The rows are grouped in 4 ways, from coarse to fine. Each group lies inside one group of the grouping before and may be the whole of it. The rows also spread widely along 17 directions, which tell nothing about the answers.
In the rows, zero is written as 128.
Known rows, each followed by its group in each grouping:
[127 104 119  81 149 155 115 118 112 138 181 107 108  76 156 138 161 110
  59 185 156 144 113 142 116 165 212 127 143 124 134  77  85]
famib q424 Mupas q153
[126 103 103 130 122 133 132 142 119 163 188 197 139 166 159  94 111 113
 137 141 154 104  90 144 100 161 132  64 141 158 119  48 147]
vedel q192 Mim q634
[164  93 132  60 123 145 109 126  97 108 166  96 147 169  96 107  91 100
 138  76 170 104 134 116  86 139 136 102 131 147 127 100 129]
famib q279 Kat q411
[123  77 193  83 169 165 143  96 134 113 169 170 109 152 121  80  92 136
  94 152 107 145  75 170 103 108 146 158 134 151 119 130 122]
famib q324 luvut q64
[137 142 102 126 141 128 129 109 156 165  95 189 135 119 157 158 130 148
 161 138 105 121 111 134 136 144 113  69  94 146 102  95 181]
famib q633 meve q925
[109 113 121 161 122 178 161  68 124 110 122 174 156 107 130 156 119  75
 133 177  57 169 117 116 114  98 193 118 148 130  73 126  93]
famib q424 Tagas q953
[159 198  68 138 128  84  82 122 146 127  80 122 144  63 157 168 154 145
 113 118 112 121 176  93 132 131 154  76 142 121 154 139 158]
famib q424 Tagas q799
[190 197 110 109 122  84  92 141 139 130 111  67 123 110 110 124 166 160
 124 105 154 132 202  95 119 110 103 136 138  78 172 147 128]
vedel q192 Vemuk q384
[189 164  79 138 126  59 105 141 137 172  91 121 120 131  97 171 142 179
 215 107 168 101 129 140  84 161 106  84 140 146 121  87 200]
vedel q722 ven q92
[124 123  98 166  79 120 150 129 105 101 149 111 141 102  75 146 101 143
 139 144 101  87 136 105 118  84 149  95 181 122  87  84 171]
famib q324 bepi q179
[124  60 169 139 135 138 131  96 195 101 152  75 149 140 149 109  83 117
 160 142 115 147 134 119 107 141 130 136 132 179 159 184 128]
vedel q192 delil q188
[119 142  67 130 145 121  92 125 131 157 145 199 156 157 162 106 122  86
 140 121 146 129 114 140  96 192 176  64 130 181 145  46 138]
famib q424 Kep q932
[121 109 154 139 134 133 174  72 140 134 142 132 147 131 122 156 102 127
 128 154  72 125 104 164 162 135 110 135  96 144 130 142 158]
vedel q722 ven q990
[200 161 116  92 170 108 106 109 165 114  78 108 131  96 154 127 163 158
 132 125 107 139 183 140  82  80 148  96 135  96  99 155 130]
vedel q192 Vemuk q125
[128 114 139 116 100 131 113 133  97 161 160 130  78 169 118 141 154 156
 162 116 154 144  98 149  99 118 142 178 120 113  77 105 114]
vedel q192 delil q362
[ 89  86 132 131 107 179 148 123 101 148 165 126 115 129 138 163 128 100
 152 148 138 158 107 130 155 145 138 148  98 101  91  83  75]
vedel q722 ven q990
[148 135 124 125  66 143 127  91  88 116 141 110 165  96  92 191  89  87
 124 114 114 119 138  44 129 125 132 104 154 115 140 148 127]
famib q324 bepi q179
[115  96 162 108 116 159 157 100 143 148 178 128 144 148 112 135  93 103
 139 155 117 157 124  95 143 132  86 135 112 121 163 100  97]
vedel q192 delil q188
[104 118 105 168 115 109 140 173  89 117 126 121 119  80 108 185 129 128
 118 135 110 122  98 104 132 118 139 103 171 115 132  86 102]
vedel q722 ven q92
[121 116 144 139 109 194 170 133 135 144  91 111 140 100 156 172 166  72
 126 194 133 158 128  61 135 202 147 133  92 144 150 182 103]
vedel q192 delil q362
[157  99 174 138 144 146 158 140 128 131 113 103 103 166 111 133 152 125
 154 127 151 133  87 149 133 169  93 168  88 146 129 177 134]
famib q279 Kat q411
[101 174 117 115 120 147 167 158 117 134  97 114 127 138  80 121 156 142
 123 153 108 128 171 110 156 129 113 150  84 115 145  91 149]
vedel q192 delil q362
[176 154 117  99 138 138 112 148  97 114  79 169 132 116 149 127 121 132
 143  76 146 117 139 102 108 121 112  85 134 108 103 162 137]
vedel q192 Mim q634
[140 135 128 143 174 102 129 129 121 139 117 198 120  86 148 170 115 131
 120 120  95 161  86 127 143 106  91  88 157  92 145 101  82]
vedel q192 delil q362
[148 135 100 114 116 175 119 126 112 138 162 148 140 127 169  92 137  86
 119 138 183 128 152 114 138 171 147 102 121 104 116 107 113]
famib q424 Kep q932
[ 85 153 113 169 149 107 168 167 137 123 111 142 114 112 143 109 150 177
  86 155  81  92 124 177 191 133 112 125  96 137 143 109 189]
vedel q192 delil q188
[133 153 146  76 141 173 158 130 105 150 128 175 120 140 131 110 145 129
  76 151 128 116 117 133 166 155 104 132  73 118 140 117 151]
famib q424 Kep q932
[126 130 126 126 138 123 128 145 121 133 105 130 105  77 178 156 155 168
  67 147 123  76  90 158 161 182 157 108  95 163 130 161 205]
famib q324 luvut q64
[130 150 115 203  79 112 129 155 124 120  91 115 139 179 120 134 161 104
 169 106 114 128 132  97  91 142 140 144 126 164 126 188 142]
vedel q192 delil q362
[142 102 145 136 146  85 121 166 175 116 119  95  94 101 126 120 118 209
 144 142 132 107 117 130 101 110 107 117 167 156 148 144 178]
vedel q192 delil q362
[ 81 159  81 169  70 124  96 137 100 129 160 132 117 135 151 102 144 142
 105 124 137  95 135 140 148 158 198 153 128 158 116 127 182]
famib q424 Kep q932
[142 103 173 107 130 172 155 144 125 115 190 125 134 167 114  48 117  86
  75 160 168 127 117 105 122 164 109 147 137 144 190 143 108]
famib q424 Mupas q153
[157 124 132 124 134 125 136 146 132 129 176 164 118 126 145  65 120 151
 102 155 146 108 121 142 108 102 115 102 174 107 124 112 140]
vedel q722 ven q92
[182 130 120 130 123 124 128 160 127  83 148  99 154  94 146  76 104 121
  78 116 164  65 160  97 136 140 105  63 164 119 163 161 170]
famib q324 bepi q179
[141 109 135 135 143  92 118 174 137 116  94  68  88  56 135 178 136 196
 131 131 149 104 108 127 135 148 122 125 148 137 147 163 162]
vedel q722 ven q92
[157 201 160 135 109  85  98 124 150 157 134 163 114 202  89  77 148 156
 117 113 121 145 124 103 106 115  81 187 130 150 210 186 159]
famib q279 Kat q411
[208  79 143 101 113 142 127 133  92 109 130  59 125 112 103 194 137  95
 151 107 174 126 112  86  73 134 132 102 156 109  97 145  84]
famib q424 Tagas q953
[157 170  97 143 102 123 128 132 124 149 116 146 158 116  96 158 101 107
 169 115 156 130 154  48 154 159  60  80 136 109 179 100 139]
famib q424 Tagas q799

New rows, each followed by its group in each grouping:
[118 134 118 129 103 161 122 109 117 110 151 116 133  87 133 133  98 122
 138 114 130 145 169  91 189  97 109 130 130  66 114 128 102]
famib q279 Kat q411
[132 123 131 106 129 152 130 148 144  77 147 110 130 107 147  35 106 154
  93 145 138 100 181 120 113  96 157 120 166 127 123 159 161]
vedel q192 delil q362
[171 227 124 136  86 120 132  93 101 141 110 107 120 127  55 123 167 144
 131 136 135 144 177 103 142 123 124 206 131  85 143 174 159]
famib q633 meve q925
[211 127 164 106 133 134 148 113 143 142 157 115  96 136 129  88 150 171
 142 155 167 123 138 160 112 100  85 150 137  75  92 164 144]
vedel q722 ven q990
[117 102 140 146 179 138 164 137 165  93  82  63 115 112 116 125 149 154
 145 149 106 126 137 186 155 146 137 150  83 150 110 135 159]
famib q633 meve q925
[155  77 167  78 177 144 120 136 153  93 137 124 131 135 110  93  63 133
 172  95 146 162 139 106  93  87  79 108 159 113 143 114  79]
vedel q192 Mim q634
[170 111 119 113 134 117 105 137 128  79 188  62 137  97 140  60  67 147
 114  82 208  74 174 137 175 155  89 104 158 107 163 146 168]
famib q424 Mupas q153
[185 121 136  90 144 129  96 159 134 114 110  94 112 153 108  91 129 142
 171  84 197 125 145 114  78 144 111 125 134 135 130 141 137]
famib q633 meve q925
[179 127 179 153 170 157 154 122 183 125 124 164 112 117 176  73 143 130
 121 168 135 161 122 128 158 118  61 137 127  88 144 211 108]
famib q279 Kat q411
[ 94  88 112 169 126 154 164 175 161 138 154  98 138 135 140 126 144 100
 137 177 138 119 130 117 161 170 102  85  89 135 146  47 117]
famib q324 bepi q179
[ 92 138  92 143  95 167 142 125 116  91 143 121 141  76 108  89  88 139
 132 157 133 106 176  99 162 119 171 121 167 123 106 113 175]
famib q279 Kat q411
[187 121 176 102 146 124 160  56 164 156 152 132 114 151 105 143 144 161
 132 175  88 144 107 171 114  92  99 153 111 113 105 137 147]
famib q424 Kep q932
[194 158 121 156 132  96 135 113 125 120 153 126 104 108 143  98 162 174
  95 143 132  92 130 187 139 102 126 131 158  87  92 158 175]
famib q424 Kep q932
[198 153 121 135 118 113 140  89 113 130 152 122 176 171 110 109 126  76
 135 111 138 118 148 132  97 157 119 110 136 132 150 149 137]
vedel q192 Mim q634
[ 96 163 110 151  96  91  72 144 142 152 135 145 123 127 191 123 121 156
 109  95 140 107 125 104 161 185 126 129 109 175 197 179 186]
vedel q192 delil q362
[157 136 140  93 159 117  92 162 162 113  88 146 119 151 131  81 112 165
 149  90 146 118 133 110  91 124 102 103 129 167 156 158 169]
famib q279 Kat q411
[164 165 120 131 110 142 134 145 110 141  73 115 108 129  74 165 161 134
 184 128 158 150 141  83 113 142 110 151 121 109 115 137 128]
famib q424 Mupas q153
[159  96 167 157 136 161 202 148 163  99 134  58 142 102 128  99 135 116
 113 192 138 113 154 117 165 149  74 128 119 107 158 183 134]
vedel q722 ven q92
[ 77 130 114 251  68 118 129 180 137 112 142 121  78 136 134  87 158 182
 150 159 133 110 109 139 144 116 156 188 165 147  93 167 177]
famib q424 Kep q932
[112 127 138 110 146 139 163 153 106 118  92 112 112 156  82 119 125 159
 152 112 128 107 123 164 139 154 118 159  84 156 118 118 179]
vedel q192 delil q188
[130 113 130 109 163 151  89 106 163 134 139  97  68 115 186 104 178 173
 149 145 155 170 148 203 132 119 185 188  96  94  58 129 103]
famib q424 Kep q932
[120 131 122 119 123 151  67 139 176 126 141 167 117 119 176  72 120 131
 136 146 153 172 150  67  81 112 164 120 174 138 149 142  97]
famib q424 Kep q932
[199  80 180 101 167 133 130 112 143 122 124  92 108 140 139 143 146 122
 130 128 155 137  84 154  87 162 124 139 118 152 129 190 118]
famib q424 Mupas q153
[171  80 113 139 142 141 132 142 107  87 100  61 125  51 141 180 113 123
 181 108 175 123 138 119 123 151 143  93 163 100  81 148 108]
vedel q192 Mim q634
[174  59 143  91 120 149 138 173 116  96 131  68  89 107 155 147 179 163
  90 151 135  75 102 144  62  90 182  92 142 132  38 139 143]
famib q424 Kep q932
[140 120 102 156 124 123  80 135 112 158 174 129  96 107 152 140 152 107
 151 135 199 165 104 128 109 175 170 138 164 105 125  83  71]
famib q324 bepi q179
[137 110 131 114 139 154 109  75 113  93 181 154 162 103 140 110  53  77
 116  98 126 159 141 104 149 106 126 107 169  93 143 125  70]
famib q424 Tagas q953
[ 82 179  98 101 128 150  94 109 123 120 117 126 126 159 113  85 128 138
 144  96 124 151 189 151 158 131 167 184  76 126 122 101 142]
famib q424 Kep q932
[118  67 152 112 110 160 122 178  95 111 143  90  79  99 133 155 125 156
 124 120 168 107  88 111 128 132 138 135 132 121  91 128 123]
famib q324 bepi q179
[128 166 104 145 117 116 129  90 144 136  91 141 152 144 142 163 153 129
 150 120  56 139 155 139 126  98 144 117  86 129  96 135 145]
vedel q192 Mim q634
[186 110 169  97 129 136 168 146 164 137 101  59  92 124 105 144 164 202
 167 163 144 110 145 132 119 108  70 143  95 106  96 158 175]
vedel q192 Mim q634
[210  96 177 133 141 152 173 128 158 117 129  94 117 137 129 121 179 119
 115 180 122 133 121 133  87  95 103 121 128  93  93 168 104]
famib q324 luvut q64
[145 122 125 148 112 131 107 133 151  93 201  93 125  99 170  36 112 143
  79 150 176  99 164 128 146 136 147 133 182 119 156 170 154]
famib q424 Kep q932
[117 169  78 137  85 146 108 143  73 143 147 177 138  92 142 133 109 101
 129 112 167 133 149  65 150 149 137  99 163  87 134  96 109]
vedel q192 delil q362
[150 142 109 103 115 175 153 148  96  97 128 111 127 131 120  61 150 132
  98 149 162  77 166 145 120 144 177 126 122 132  81 135 187]
famib q424 Tagas q953
[124 119  88 154 117 144  98 146 165 137  98 153 159 156 180 135 122  91
 214  96 135 156 158  81 100 137 117  63 106 139 109 108 100]
vedel q192 Mim q634
[119 203  91 132 160  94 130 139 145 112  94 146 158 132  99  82 115 147
 123 109  91 121 190 142 159 110  97 108 115 120 179  92 164]
vedel q722 ven q990
[136  84 144  86 162 125  83 122 153 104 106 152 115  84 152 137  67 163
 161 103 127 149 108 100  70 103 154  95 186 158 124 150 125]
vedel q192 delil q188
[159 127 129 159 126 158 112 163 147 121  82 138 125 186 172 105 162  99
 187  80 155 145 143 118 116 135  91 117  71 112  87 170 103]
famib q324 luvut q64
[112  82 143 189 115 136 169 151 133 131  92 119 101 125  91 191 104 165
 218 132 130 120  72 123 157 152  73 135 116 152  97 129 169]
famib q424 Kep q932
[136 101 147 145 174 129 113 143 162 119 133 134 141 135 187 122 132  80
  98 118 130 154 101 123 141 176 105 102 108 149 197 153  76]
famib q424 Kep q932
[145 146 120 150 122 137 159 178 124  96 122 123 148 111  93  88  97 124
 119 131 154  96 156  74 161 140  63  91 156 115 182 126 155]
famib q424 Kep q932
[106 132 129 142 151 149 121 135 147 100 104 128 159 123 127 109  95  83
 149 112 123 178 161  77 135 143 118 126 134 130 187 140  74]
vedel q192 Vemuk q384
[192 151 126 139 145  88 130 148 163 122  92  75  96  77 120 137 170 199
 147 158 138 120 157 140 105  97 114 128 160  94 115 159 158]
vedel q722 ven q92
[ 86 150 109 194  83 111 147 154 117 150 166 111 108 140 122 142 164 146
 126 146 107 127 133 142 188 110  99 159 103  85 125  86 119]
vedel q722 ven q990
[128 112 121 123 107 142 146  87 116 109 120 118 165 144  67 160  66 110
 204 101  97 139 148 108 110  94 119 114 136 127  95 101 129]
vedel q722 ven q990
[ 57 145 154 130 144 129 113 105 137 143 129 179 111 157 154 130 141 139
  70 133  52 149  83 166 162 135 161 179  65 172 158 140 140]
famib q324 bepi q179
[114 184  61 197 108 101 111 121 132 127 124 156 165 124 141 111 132 101
 126 131 115 115 152 122 139 171 169  97 147 162 160 116 168]
famib q424 Kep q932
[100 103 143 134  88 155 153 111 117 115 157  95 123  56  97 172  95 144
 110 172 112 126 121  75 169 116 132 139 160 112 136 127 137]
famib q633 meve q925
[163 152 131  80 155 112  95 166 137 132 146 113 103 129 142  91 163 151
  73 123 163 124 145 124 119 128 114 121 124 110 176 108 116]
famib q424 Tagas q799
[175  88 156 133  89 169 156 114 144 139 176  86 130 118 162 143 130 112
 139 148 163 116 136  94 176 137  60 110 101  79 113 168 121]
famib q279 Kat q411
[155 142 158 118 120 118 159  94  78 157 165 144 113 145  89 151 119 145
 119 120 132 119  88 160 164 146  83 170 113 106 137 132 150]
vedel q192 Mim q634
[ 74 103 135 171 165 136 119 173 143  84  84  71  93 106 124 141 142 141
 159 107 117 171 131 143 168 125 138 179 105 125 130 138  81]
famib q279 Kat q411
[125  93 132 145 124 119 136 214  67  90 115  62  93 134 101 148 154 134
 122  86 158  98  97 144 115 139 137 144 131 129 111 128 109]
vedel q722 ven q990
[122 154 119 126 130 118 146 105 171 150  94  71 145 135  87 187 153 133
 157 153  90 148 164 113 157 149 103 137  60 141 168  95 147]
famib q424 Tagas q799
[110 156 142  56 132 136  92 133  84 124 104 175 125 156  71 137  79 137
 128  58 116 137 116  87 117 113 113 137 111 143 159 102 133]
famib q324 bepi q179
[144 121 132 150 161  92 146 151 146 110 120  69 118 136 128 122 162 149
 117 127 114 112 134 181 133 136 121 136 108 135 140 132 142]
vedel q192 delil q362
[163 185 142  86 122 146 124 101 130 164 123 143 112 118 122 118 154 151
 104 160 155 137 145 107 148 164 116 164 102 118 166 163 165]
famib q424 Tagas q953
[159 184 118 137 170 123 122  75 116 127 149 220 157 115 147  80  86  99
 101  98 119 149 134 149 185 131  85 109 142  81 163 131 118]
famib q633 meve q925
[130 118 120 122 160 113 104 139 169 151 125 135 104  68 208 140 150 163
 104 165 140 130 112 138 130 170 153  97 131 147 153 137 145]
vedel q192 delil q188
[ 84 136 131 128 108 136 131 114  96 125 140 167 109 127 105 152  98 163
 123 109  83 127 105 135 175  84 116 152 117 110 101 102 144]
famib q424 Kep q932
[144 104 141 168  84 146 147 168 114 103 119  58 104 132 130 126 162 141
 130 137 168  83 118 121 130 171 143 157 117 158 107 206 180]
famib q424 Tagas q953
[132 109 152  85 147 160 111 112 110 113 126 151 117 123 131 132  94 127
 137  85 130 152 114 121 139 107 113 135 117 105 108 133  99]
famib q633 meve q925
[158 151 156 116  98 141 145 115  84 143 134 176  90 124 134 133 154 173
  92 142 109 109  94 138 119  85 136 158 140  98  72 182 162]
vedel q192 Vemuk q125
[141 124 128 170 105 110 111 122 158  88 158  49 131 180 110  81 127 138
 169  89 128 129 184 152 135  86 109 169 120 108 113 149 126]
famib q424 Kep q932
[154 116 176  87 141 149 130 137  94  99 134 136  92 126 164 113 132 164
  59  90 122  93  98 162 166 102 101 149  96 100 101 200 147]
famib q424 Kep q932
[172 144 127 155  94 126 147 157 135 146  67 148 119 134 123 182 162 151
 163 136 115 106 106  77 105 120  88  89 116 139 100 164 176]
famib q424 Tagas q799
[ 81 136 119 152  95 162 122 135 115 145 125 126 129 144 127 156 131  96
 159 109 137 158 131  90 181 169 110 156  73 122 143 116 103]
famib q633 meve q925
[111 131 126 171 100 161 196  88  99 123 144 120 154 151  93 144 105 105
 150 128 103 105 131 160 222 156  82 149  66 113 102 123 170]
famib q424 Mupas q153
[145 128 141  71 126 174 128  87 120 141 135 155 143 157 120 106 110 107
 132 134 144 127 129 127 106 165 152 130  96 155 119 128 158]
famib q324 luvut q64
[ 79 128  82 185  56 101  97 101 125 151 185 130 140 135 102 159  91 131
 173 130 119 123 121 105 126 136 165 123 159 157 127  60 159]
famib q324 luvut q64
[149  82 125 125  87 148 118 128 170 104 165 104 166 122 141 112  83 105
 143 146 136 111 153  46  81 111 129  58 177 154 141 131 135]
famib q424 Kep q932
[129 146 120 172  79 127 159 161 131 138 109  94 136 152 148 145 189 123
 108 154 106  87 133 119 137 155 126 121  79 152 129 172 175]
vedel q722 ven q990
[163  73 179 155 138 141 142 137 154 123 148 123 100 120 164 105 105 150
 157 140 173 126  86 138 131 152  81 140 147 132 129 208 139]
vedel q722 ven q990
[132 112 141 136 142 115 100  72 153 119 146 144 147 138 112 121  57 120
 172 105 129 153 112 123 115 153 131 137 157 177 169 151 143]
famib q424 Tagas q953
[150 171 102 198 114  97 128 106 174  92 100  59 171 155 124 118 165 100
 137 121  76 132 198 132 133 115 137 135 106 134 147 178 139]
famib q424 Kep q932
[152 137 140  84 128 156 114 113 136  93 143  92 157 125 170  90 107 109
  99  86 128 126 198 114 169 103  93 119  89  75 141 179 104]
vedel q722 ven q92
[160 142 130 118  89 127 149  95  89 154 206  99 129 108 109 165 154 108
  60 167 131 117 124 116 160 135 124 136 134  81 150  98 112]
famib q424 Tagas q799
[160 170 149  41 174 142 118  83 120 127  90 134 128 126 122 130 136 143
 106 102 100 153 162 150 129 109 134 154  81 101 128 151 125]
vedel q192 Vemuk q125
[177  92 160  87 168 117 107 117 126 100 139 132 148 130 115 132  58 104
 150  66 140 151 116 104  97 107  75  92 164 114 166 138  73]
vedel q722 ven q990
[134 168  92 110 120 137 105 134 135  81 130 129 140 104 158  64 106 163
 102  92 118  92 208 126 172  67 118  93 125  82 100 134 168]
famib q424 Mupas q153
[104 134 128 102 118 165 139 130  58 107 128  77 119 161  50 131 137  97
 132 105 152 140 135 142 132 169 178 206  98 137 123 104 111]
famib q424 Kep q932
[105 125 133 133 129 126  92  98 139 161 151 152 111 104 140 159 105 132
 142 136 143 167  96 115 145 172 138 149 130 140 167 115 116]
famib q324 luvut q64
[109 134 115 213  83 116 160 144 138 110 154  74 114 107  92 127 134 162
 145 164 120 112 150 124 181 108 104 159 151 100 123 122 156]
famib q424 Kep q932
[136 171 106 123 161 122  90 184 114 142 118 162  86 113 175  90 186 145
  79 124 172 130 124 153 137 160 147 128 114 105 142 108 118]
famib q324 luvut q64
[ 91  48 169  76 135 158 104 166 132 104 152  97 108 128 184 142 102 141
 105  90 126 126 103 112 136 114 117 115  92 139 130 136  91]
vedel q192 Mim q634
[104  76 154 110 155 146 100 165 161  88 133  62  88  97 171 106 130 164
 129 121 142 153 149 140 133  95 142 158 123 104 115 151  80]
vedel q722 ven q92
[144 116 117 169  95 149 195 124  80 148 152 119 133 167  91 142 154  99
 137 163 151  81  87 167 140 206 140 135  99 161  97 106 188]
famib q424 Tagas q799
[177 181 128 124 132 156 118 106 132 151 122  93  98  88 147 135 197 120
 126 160 180 184 176 117 170 156 122 187 102  45 134 167  77]
famib q424 Mupas q153
[174 101 119 147 152 122 146 148 140 121 127 115 163 156 123 140 144  61
 153 129 125 149 128 114  72 128 111  65 141 122 139  87  60]
vedel q722 ven q990
[183 152 138  89 153 177 168  99 112 137 136 143 137 121 118  81 148 101
 100 170 166 125 143 146 139 177 130 134 111 107 127 135 148]
famib q633 meve q925
[184 139 106 109  58 143 134  97 109 173 167 149 163 137 139 167 139  92
 119 144 139  93 124  69 105 146 120  57 124 124 112 111 160]
famib q633 meve q925
[125 112 140 145 100 111 135 138 180 131 163  55 136 177 115  90 131 150
 152 147 135 108 159 134 120 141 106 148 103 163 163 136 171]
vedel q722 ven q92
